The first 7 rows are patterns. Each new row is the sum of 2 different patterns, raised or lowered, with some noise. Before adding, each is slid sideways (what falls off one end comes back at the other), maybe read backwards, and multiplied by a number that may be negative. Names go in the order of the patterns.
Known rows, each followed by the names of its patterns:
[-10  -2 -42   4 -13   9  -8 -10  -4  18   5  -3   8  -8   8 -20   1  22
  -7 -10   3  -1  -1  42 -29  10   0  18  -8  19   0  -2   0  39  21   3
  18  -8  12  19 -18 -24  24  -7 -42 -39] : J
[  9  16   3 -19 -24  -1 -20 -26  15   0   4 -13  -2 -23   3  23  10  19
   4 -42  -3  -2  -4 -10  -4  24   4  13   3  15   2   8  -4  15 -12  15
   8 -12  -4   4  -3  -3  23   9 -15 -13] : W
[  4 -10 -38  10  -3  -5  -9 -14  12 -42  29  11   7   3  -6  -2   1  -2
  27  17   7   9  12 -17 -11 -17  -8  19   5  13  -8  10 -14 -14   9  42
  -6  -5  -5   0  -2  14  14   3  10 -31] : F
[ -4  29  13  20  14  13  -1  25  -7  10  -8   3  -7  19   6  -6  -6   7
 -12   9   1   0  13   0   0 -26   6   1 -33  -6   2 -12 -28  42 -17   7
   7  18  17 -23   4   6   0 -12   7  -5] : Q
[  5  -6  23  -1 -25  23   7   1  11  -2  -2   6  -7   0   0  -4 -21   0
   0  38  -1   1 -20  38 -31 -24  -2 -13  35   0  27   9  11 -19  -1   4
  14   5  17  -6  -2  14  17   2  -7  -2] : D
[ 26  14  31   6  37  -7 -24  -9  19  21  16   3  -2  15  -3 -20   9  -2
 -13  -8  -4   8  -4  -4   5  -2  -3 -35   8   3   0  15 -14   8 -10 -23
   4  10  -6   0   8  29   6  11  23  -9] : G
[  5  -9  -3  36  -5  -1 -23   4 -14  20  23  23 -12 -15   1 -42   3  14
   6  -3 -17 -15   0   2 -10   4  25  -6 -29  31 -38   2  -7 -13  18  20
  18  15  -7  13  42   4   2  -1  26   4] : T

New rows. What belongs after each?
[-20 -14 -47 -16 -30 -31 -53 -55 -34 -22 -58 -58 -39 -39 -37 -38 -30 -70
 -53 -29 -82 -43 -48 -53 -78 -13 -67 -41 -61 -25 -20 -57 -36 -35  -2 -54
 -55 -57 -68 -23  -8 -24 -18 -36 -42 -39] : W Q
[-10 -13 -50 -28 -27 -14   9 -17  -7  14  14 -23  20  21  17   2  -4  47
 -38  31   0   3  12  27 -16 -11  21  -8   6 -19  14  -4 -27  13   2   1
   4  -6 -52  28 -12   6 -24  10 -37  -1] : J Q
[  5  -1   0  25   4  12  37  30  11  27  54  13  54 -14  43  29   2   0
  20  18  11  35  24  35  12 -11  20  56  13  28  26 -32  22  -5  27   2
  40   2  20  -9  19  -6  -2  12 -16  24] : J T
[  9  11  14   7  10  11  27  14  28  11  -9 -14  13 -12  41  -5  -8  21
   3 -18 -15   9  -6  -6   8   9  14  -2 -52  40 -17   7  31  31  25 -13
  40  -4   2  26  28   1 -13  -2  11  26] : F T
[ 20  13  32  39  12  10   7   7  13 -19  23   0  10  -1   4   4 -10  47
  29  24  21  54  13   0   6  16  26  45  27  39   2   8  -9  38  52  21
  51  32  22  -7  -1  38  63   5  -9  17] : W F
[-11   1   3 -11 -31 -25 -18   2 -11   2   4 -26  -6 -21 -15  -6  18 -10
 -11  11  -5  10 -37  -7  -7  35 -29  12  20   5  16 -22 -16 -35 -14 -43
  28 -27 -15  -2 -10 -28  -2  -7 -29 -33] : D T
[ 32  -9   3  -2  -1   4 -17   2  11 -10 -38   2   8  -4 -11  -7 -26 -23
  -5 -21 -15 -18 -25 -45   1  -1  -9 -18 -10 -11 -17 -12 -11  12   9 -12
   1   3  -6   5  -1  -9   9 -11   3  -1] : W G
[ -5   4 -19  -7 -18  -2 -11   0 -19   5 -10  15 -11 -22 -24  -2  -5   4
   0  48  29 -36  26  24 -40 -19  -8  -8   0 -14  20  -6  -2  -7  12  -7
  -6   2 -36 -34   1 -15 -32   4 -29   8] : Q D
[-24  40 -11  34  13  35  14  16   0  13  -2   0  -1 -15  24 -15  11  23
  13  17 -17   5  16 -11   9   7   8   9  -8  18  -7  -6  36  26  32   0
   7 -27  14  10  53   2  32  -3   6  -1] : D T
[  3 -33  -8  -1 -31 -17  -8  18 -12 -17   1  -1  10  -4  -8  -1  29 -43
  11  11   1   3   9   4  -6  12  34  27   1  34 -15  -4   9 -23 -28 -25
  -7 -23 -28  10  -4 -64  -2 -29   8 -12] : J W
[ 20   8  22  -9   3  19  14   5   7  15 -26  23   3  -3  -4 -21  23  21
 -15   2  14  -7  11  11 -18   2  -9  -5  -1  21 -11  12 -28  13   3  26
 -35  24  28  13  10  -9  -2 -13   0 -10] : Q D
[ -4  17 -10  20  20  14  -6   6  40 -19  -4   0  20 -15   9  24  43  18
  -7  26  -7  -4  19   8  15  -8  14   5 -14 -12  -8  25  40 -17  35 -24
  17   3 -27  17  13  18   7  -2   9  45] : W T
[-31  12 -26   1   6 -29 -36   5   9  -3  -4  21  -3 -17   9 -21  23  -7
   0  55  -5   3  -2   9  13 -16  33 -15   2  -4  -9  21   3 -13   4 -23
 -24 -22 -22  -2  31  14 -17   0 -39 -15] : F G
[-54 -57 -50 -50 -33 -38 -51 -51 -32 -33 -19 -57 -45 -61 -44 -69 -24  -7
 -25 -14 -74 -34 -28 -46 -65 -19 -42 -30 -30 -38 -45 -57 -50 -46 -57 -41
 -63 -57 -87 -23 -69 -54 -13 -35 -54 -51] : D G
[-11  20  11  11  -1  12   0 -15  14 -11 -12  29  13  13  29  -2   0   7
  -9   2   6   5   2 -25  10  27  -5  -1 -18  42 -51 -27   3 -30  40   3
  35  19  10 -15  -2   1  12  32  22 -14] : F D
[ 25   6  10 -21  13   7   3  -8   5 -29  17  37 -10  19  13  -1  12  36
  -8   3   7   7  31  -8  37  25 -16  20  40  29 -21  59  31  16  11 -14
  13 -14  18  -1  33  19   4 -13  16   0] : Q D
[ 23 -23  17 -16 -12 -12  14 -13  -5   4  23  -2   7  -4 -10  -5   9 -40
 -33   3 -18 -71 -41  -7  -5 -47  -1  21  -1 -34 -27 -34   9  20  -8  13
 -18   2 -42  20  34 -12   7  13 -11 -24] : J W
[ -7 -35   8   0 -40   3  -4  -1  -9  -5  10 -16   1  -5 -10   1 -11  -3
   2 -10  16 -19  26 -12  -8  12  22   5  22  -2  13   8  -6  13  -4  18
 -13  35  18  30  -3 -35  28 -14   0  12] : Q G
[-15 -16  13  -9  21   2 -19 -10   6   1  11 -20  45 -40 -22   7   2 -37
 -14  -5 -27 -15  12   0 -32  13   5 -18   7 -15 -16   2   0 -17  -6 -21
 -19 -17  13  27   1   5 -11  38 -13 -36] : Q D
[ 17   5 -15  10 -35   8  -3   7   4 -11  15  -9 -10  -8  13   5 -16  -9
  23  -7  23  15  30  31   6 -12  16  35   3  38   6  26  -3  27  -7  18
  43  14   5 -17  42 -17 -32  -7   4 -38] : Q G
[-66 -53 -42 -36 -28 -34 -22 -13 -38 -28 -32 -58 -47 -17 -37 -51 -41 -44
 -30 -30 -22 -20 -31 -59 -45 -40 -17 -30 -16 -26 -13 -34 -42 -31 -36 -10
 -32 -24  17 -58 -26 -31 -16 -69 -18 -28] : F Q
[  0 -18 -19 -23  32   9  13  19 -23 -54 -24   6 -12   5  -7  15 -31   6
   4   2  -7 -20  -7   4 -18 -30 -10  -8 -21 -18 -24 -22  22   8 -18  17
 -24  30   1 -39 -25   2 -21 -24  19   8] : W T
[-52 -19 -17 -31 -21  -6 -34 -42  20 -19 -15 -22 -10  -6 -42   2 -17 -41
 -12 -11 -24 -14   0 -13  -2 -16 -11 -22  -6 -42 -15 -28  13 -28  -7 -33
   4 -50 -36 -31 -24   8 -20   8 -15 -12] : Q D
[ 45   1  16   4 -12  28   5  12  19  32  19  -2   2   3   5   1   0  -1
  15  17  16  22  19  26  -5  28  18  -2  12   8  20 -12  43  31  11  15
  46  16  20  33  14   2  12  19  31  10] : Q D
[ 19 -12 -16  -3 -22  15 -17 -52   2   8  -1 -20   4  20  14  13 -12  -1
  22  32  21  19  11 -23 -36   6  31  16  51   1 -12   8   2   2  22   1
  -9   5  -4 -14   4  25 -22  34  -3 -16] : G T
[37 48 43 41  9 17 25 54  8 43 46 38 15 33 26 44 56 36 57  7 56 40  1 22
 44 20 42 41 45 40  5 22 28 64 29 39 46 13 12 10 40 37 35 30 47  6] : G T
[-28  13 -15 -21   9   8   7  37 -30  11  23  11  -9  10  13  -2  -1  19
   8  22   6 -12 -11  13 -27  -9  30   6 -42 -44 -11 -33 -33   7 -10   1
 -22 -21  -8   9  -8  -6  18 -14 -17   3] : J T
[-10  13  -6  24 -14  19 -24 -25  13  20  -8  13   2  31   9   2  26  -5
  53  11  34  40  45  -6  -9  20 -16  39  13   0 -13   4  22 -20   7   3
   1 -11   4  16 -26 -12  -9 -11 -11 -30] : Q G
[ 32  47  -2  41  42  44  40  41  24  36  26  33  20  70  39  36  87 -11
  56  37  32  31  59  56  67  39  52  75  51  38  43  63  37  45  30  25
  86  39  25  28  41  32  63  59  48  24] : D T
[ 27  20  47  14  10  22   6  21 -22  14  37  41  29  21  -8  24   1  42
  18  40   7  19  28  22   0  13  36  14   6  10  28  16  29  31  26  20
  -7  60   5  -3  32   9  -4  19  34  -3] : W Q
[-47 -57 -19  18 -10 -12 -16 -22 -37 -14   3 -27 -11 -19 -25 -17 -22 -24
 -47  -8 -13 -46  -7 -16 -14 -11 -66 -36 -30 -49 -12 -51 -25 -14 -33 -46
 -29 -21 -55 -43 -19 -26 -16 -13 -39 -12] : G T
[ 22   0   7  19  17  21  17  51  -7  15  34 -13  23   9  19  36  16   5
  28  17   9  -4  27   8  -2  -3  -3   5   7 -15   9  40  38  34 -25   1
 -15   8  10  17  20  30   0  15  15  28] : D G
[  0  26   3  11  -7   0  10  -9  19   5  -7  24  29  22   8  36  35   4
  22  31  16  38  -1   6  20  13 -10 -18   7  -4  -3  11   2  -3 -32  10
 -16  13  31  18 -35  12 -11   7  -1   2] : J G
[ 21 -22 -28  -6 -36  -3   7  -6 -23   7 -27  -5 -13  20 -60  -4  -4  23
   3   4 -42  23  -8 -30   3 -22  25  -8  -2   6  13 -11 -13  10   3  39
  10   3  32  47  16 -26  14  10 -17 -20] : J D
[ 42 -28  18   7   5 -19  34  16   7  37  20  17  19  34  19  19   6  -4
  -1  13 -11  21  49 -20  46   2  -6  67 -15   8   4   4  25 -10   9  20
   8  45 -21   8  -4   9  18 -23  23  21] : F T
[-17  27  18  11  14 -30  31   7  25 -16  13 -15  25  19   5   7  -4   6
   9   9 -25   0   9 -17  15  -3 -18  21  11  10  40 -14  17   3  -8  11
   4   4  -1  17  21  25  -1  -6 -12  37] : D T
[30 -6  5 15 -1  5 51 15 27  4 28 -6 44 41 40 51 41 -6 43 16 14 18  7 42
 30 36  4 49 38 34 23 20 47 11 18 13 12 -2 21 23 20 28  6 18 29 36] : W Q
[ -4  23  14   5  -9   0  10 -21  -4   6 -17  -4   3   3  22 -35  16 -15
  -1 -24 -29  28 -21 -11 -16  20   2 -21 -21   5  -7  -2   4  17  12 -13
 -18 -10  32  17   5   7  33 -17  18   3] : D G
[ 24 -51  33  24  13  10  40  29  13  30  23   1  -1  10   3  32  25   6
  14  21   9 -12  23  15  29   3  10   3  15 -12   0 -10 -13 -32  -1  25
  24  30 -17   0 -17  24 -24   2 -13  -2] : Q G
